There are 5 ways to turn a row about zero (a turn may also mirror it). The second row of each pair is the first, turned, with some noise. The first 50 pairs use one turn. New pairs use 3 turns, one after the other, and a turn may come again.
(in the rows, 128 means zero)
Some pairs, each with its turns in order after it:
[134 208 117 103 145 123 148 138 157]
[147 112 190  77 138 111 149 118 153]	(2)

[120 208 128 145 106 109 116 118 164]
[ 94  90  65  92 134 113 152 115 139]	(0)

[111 121 126 158 134 124 116 108 133]
[103 118 125 134 100 146 126 132 132]	(0)

[124 125  78 154  97 132 136 151 125]
[110 102 143 108 130 142 149 161  92]	(3)

[126 126 154 167 131  79 115  93 132]
[165 126 150  77 163 116 120 125 144]	(1)

[ 74 115 118 123 115 130 132 135 173]
[119 116 109 121 158 172 159 100 137]	(2)

[115 134 113  99 117  86 130 132 117]
[118 159 100 122 122 118 114 152 100]	(3)

[129 146 125 131 130 132 153 122 134]
[130 142 116 121 109 136 117 118 127]	(1)

[131 122 127 116  71 129 142 116 130]
[150 126 123 141 134 135 160  87 151]	(0)

[153 104 124 103 111 166 115 126 104]
[151 146  94 119  89 122 131 136 104]	(2)

[144 114  48 127 136 123 125  88 113]
[105 168 144 131  73  93 115  84 127]	(0)

[123 191 155 102 139 199 146 123 108]
[197 172 162  81 124 140 141 161 127]	(2)

[148 103 128 120 141 142 186 145  66]
[171 169 167 134 131 139 145 123  71]	(0)

[112 121 163 137 184 199 127 129  78]
[ 53 105  86 128 156 161 119 177 138]	(4)

[116 132 123 144 102 132 129 112 155]
[128 119 102 130 112 142 132 110 151]	(0)

[120 208  99  92 131 104 144 137 157]
[ 84 117  49 108 152 124  99 137 120]	(3)

[130 154  80 116 146 129 146 118 175]
[126 121 146  95 124 122 149  82 173]	(2)

[123 144 130  75 118 116 175 108 101]
[159 124  97 163 112 117  93  89 120]	(1)

[ 99 134 134 151 126 148 130 150 168]
[113 145 120 104 173 147 150 123 137]	(2)

[ 73 104 102 146 125 101 149 137 112]
[108 171 141 138 151 144 159 161  99]	(3)

[127  86 119 126 100 130 116 121 149]
[151 139 121 168 109 136 131 120 103]	(4)

[126 101 139 123 136 131 138 103 106]
[131 152 152 149 116 138 120 111 126]	(3)

[145 126 119 133  63 123 123  98 121]
[130 119 152  97 120 106 118 103  76]	(3)

[106 104 127 125 123 125  93 132 148]
[126  97 144 123 138 130 167 132 127]	(1)

[110 128 177 208 145 143 115 130 131]
[158 123 176 130 190 118 153 122 172]	(3)

[136 126 130 137 133 136 180 147 117]
[122 138 132 138  87 131  92 133 145]	(1)

[201 130 133 122 192 104 173  75 127]
[175  81  86  85 198 148 163 108 139]	(4)

[ 97 208 147  95 140  95 192 170 112]
[121 128 187  33 109 144 122 142 179]	(4)

[146 129 129 142 187 123 173 203 124]
[102 173 180 112 159  95 110  88  83]	(2)

[122 135 126  75 208 113 150 109 143]
[139 149 197 155 101 132 166  83 138]	(2)

[120 143 144 132 158 185 208 126 128]
[120 109 119 118 140 180 155 176 197]	(4)

[109 125 138 126 146 157 145 109 134]
[140 145 150 137 108 150 136 109 123]	(1)

[133  76 138 135 183 116 104  77 119]
[146  99  67 130 167 129 113 149  79]	(4)

[117 154  91 120 125 132 161 172 200]
[173 173 169 138 128 145 103 125 190]	(4)

[161 120 125  48 115 138 127 105 182]
[181 142 127 102 130  77 119 126 199]	(0)

[121 136 117 139 115 144 129  81 140]
[136 143 137 103 126 132 136  99  93]	(1)

[100  74 126 123 160 152 125  75 166]
[167 131  58 156 130 144 113 169 114]	(4)

[136 129 126  82 139 127 117 208  77]
[ 91 101  98 204 145 128 109 160 162]	(1)

[171 106 108 159  68 160 123 135 135]
[115 180 114 147 149 163 142  84 162]	(0)

[ 96 119 116 133 158 172  48 124 126]
[ 92 126 159 129  99  83 167 137 193]	(3)

[125 170 122 149 116 124 135 110  48]
[ 80  67 134 100 107  90 143 123 142]	(4)

[130 113 101 121 130 130 134 138 125]
[120 130 119 118 114 130 120 100 119]	(2)

[ 91 125 125 184 114 123 108  82 135]
[107 125 102 149 146 167 108 153 183]	(2)

[122 159 125 148 116  91  90 107 146]
[119 122 122 121 158  64 120 133 118]	(3)

[145 144 119 160 157 130 118 137 121]
[ 91 147 123 115 129 132 119 145 107]	(0)

[ 55 142 131 108 128 125 157 142  82]
[103  99 147  91  71 142  98 168 139]	(4)

[ 68 123 137 145 140  48 129 159 152]
[151  64 123  89 129 135 136 118 203]	(1)

[177  48 152 167 123  70 133 126 147]
[121 176 125 207 110 134 169 186 157]	(0)

[122 150 111 149 189 133 106 167 143]
[ 93 153 115 122 134 158 161 137 182]	(1)

[150 114  68  90 151 117  48 127  99]
[ 91 120 135 146  51  77 110 179 137]	(3)

New pairs. What belongs after each?
[183 173 121 144 125 114 152 140 135]
[ 97 120 143 127 102 115 144  67 143]	(1) (1) (1)

[165 113 160 153  48 180 140 153 133]
[ 86 181 172 118  95  85 179 146 157]	(4) (2) (2)

[165 109 135 165 131  99 121 130 122]
[106 150 129 139 168 101 146 138 134]	(4) (3) (4)

[116 147 133 123 105 132  79 100 126]
[111 131 137 152  88 136 167 133 141]	(1) (4) (3)

[125 148 129 203 117 137 135 156 113]
[138 186 130 154 150 167 152 110 120]	(4) (1) (4)

[137  65 117 164 148 158 208 166 183]
[120 138 144  23 188 149 137  79 125]	(3) (0) (0)

[187 149 121 126 166 170  88 191 180]
[106  39 109 195 128 119 162 118 105]	(4) (0) (1)

[ 66 116 205 182 125 101 125 141 125]
[119 112  89  95 176 142 185  80 181]	(2) (1) (3)

[130 133 123  91  88 129  96 116 140]
[122 137  72 151 115 118 121 123 117]	(3) (2) (2)

[149 208 116  99 106  82 128 157 151]
[ 48  89  99 136 117 160 140  93 160]	(2) (4) (4)

[133  62 157 129 114 122 140 100 107]
[109 151 138 172 155 138 138 138  73]	(2) (3) (2)

[139 141 138 137 116 132 170 160 140]
[128  91 110 131  96 152 130 136 141]	(4) (0) (3)

[152  88 153 128 139 130 127 135  48]
[184 141 143 103 185 136 132 168 142]	(4) (3) (2)

[156 135 123 115 110 117 144  86  84]
[136 149 123 171 158 161 163 118 116]	(3) (0) (2)

[111 122 126 124 134  92 132 141 129]
[113 114 133 146 136 136 161 129 116]	(0) (1) (2)

[112 113 165 136 108 123 133 133  54]
[103  72 145 128 120 164 118 169 157]	(3) (1) (3)

[109 133 142  97  52 123  77  94 166]
[ 89 218 103 101 159 117 139 130 105]	(0) (4) (0)

[122 127 122 150 101 134 133 157 132]
[151 139 158 139 134 142 148 128 128]	(1) (1) (3)

[109 102 134 135 163 126 120 131  63]
[102 137 140 121 166 162  99 171 138]	(0) (1) (0)

[ 84 152  67 122 130 199  82 106 134]
[161 111 135 191 109  87 140 157  52]	(4) (3) (0)

[141 147 141 208  72 123 126 133 144]
[ 62 153 148  74 105 103 132 100 147]	(1) (4) (3)

[116 143 128 129 103 122 132 134 129]
[133 119 127 153 139 135 127 119 123]	(0) (4) (4)

[193 109  96  86 164 124 146 107 128]
[ 91 123 119  85 106 167 101 164  83]	(3) (1) (4)

[134 103 126 143 128 132 127 145 106]
[109 114 138 112 140 130 127 144 149]	(4) (2) (3)

[112  75 112 111 142 122 170 152 191]
[105 168 129  65 133  67 132 110 131]	(3) (1) (3)

[130  73 136 117 134 128  95 138 189]
[115  82 119 102 149 103 143 180  96]	(1) (1) (1)

[114 128 130  50 122 113 116 120  98]
[ 92 132 154 169 143 101 139  73 131]	(3) (1) (1)

[119 121  48 103 127 131 142 108 116]
[ 90 117 118 139 138 129 172 155  72]	(4) (2) (3)

[112 139 121 153 115 157 139  96 115]
[139 102 132 135 130 137 164 151 152]	(1) (3) (2)

[144 136 130 142  48 180 163 131 144]
[118 109  78 106 164 132 155 199 102]	(1) (0) (4)

[117 143 165 115 139 111 144 150 120]
[136 150  89 117 126 124 125 111 107]	(3) (2) (3)

[138 120 111  94  85 152 128 134 131]
[150 131  94 144  99 136 144 128 157]	(4) (0) (4)

[150 208 184 125 153 162 155 153 138]
[ 78 143 134  78  77 108 114 141 195]	(3) (4) (2)

[162  91 149 116 134 158 191 108 119]
[ 96 144 158 122  73  93 172 148 128]	(4) (1) (4)

[126 167 144 148 132 139 132 142 110]
[ 97 126 119 122 152 103 149 138 137]	(1) (4) (3)

[107 137  87 189 137 116 135 208 138]
[171 133 159 135 133 184 173  65 145]	(0) (1) (1)

[201 107 145 208 135 186  97 119 143]
[155 207 156 100 112 109  47 118  98]	(3) (4) (2)

[109 124 124 144 143 154 154 140  91]
[159  93 150 119 122 115 106 146 135]	(2) (0) (0)

[172 119 204 119  52  82 132 143 104]
[151 167 192 147 211 160 124  84 148]	(1) (4) (1)

[116 105 128 127 179  88 127 162 166]
[ 99 169 175  88 160 129 116 118 135]	(4) (1) (2)

[135 129  74 123 110 200 158 125 180]
[191 173 159 145  83 165 151  96 131]	(0) (2) (4)

[129 135 125 118 109 142  91 120 107]
[129 132 130 113 123 170 139 150 135]	(1) (3) (1)

[172 134 117 138 114 133 132  48 127]
[123  88 114 145 109  77 177 114 158]	(4) (1) (0)

[175 128 172 118 138 100 138 125 130]
[122 109  99  76 140 131 136 141  97]	(0) (2) (4)

[133 187 128 140 130 134 108 123  95]
[143 149 189 123 101 132 125 124 120]	(4) (2) (1)

[120 123 101 123 123  84 153 123 150]
[124 108 136 146 133 172 140 156 142]	(3) (3) (1)

[152 109 129 109 183 105 100 144 134]
[171 100 134 156 154  96 101 118 122]	(3) (1) (0)

[ 91 135 127  74 130 119  78 155 154]
[118 192 108 179 116 120 148 101 124]	(4) (0) (3)

[115 106 130 110 114 136 201 149 146]
[136 135  85 106  70 160 118 134 136]	(1) (0) (0)

[134 124 143 150 129 145  96 138 128]
[142  98 112 134 138 137 132 150 121]	(3) (0) (3)

[134 103 142 160  96 115 129 126 113]
[166 132 123 144 141 131 145 149 152]	(1) (0) (3)

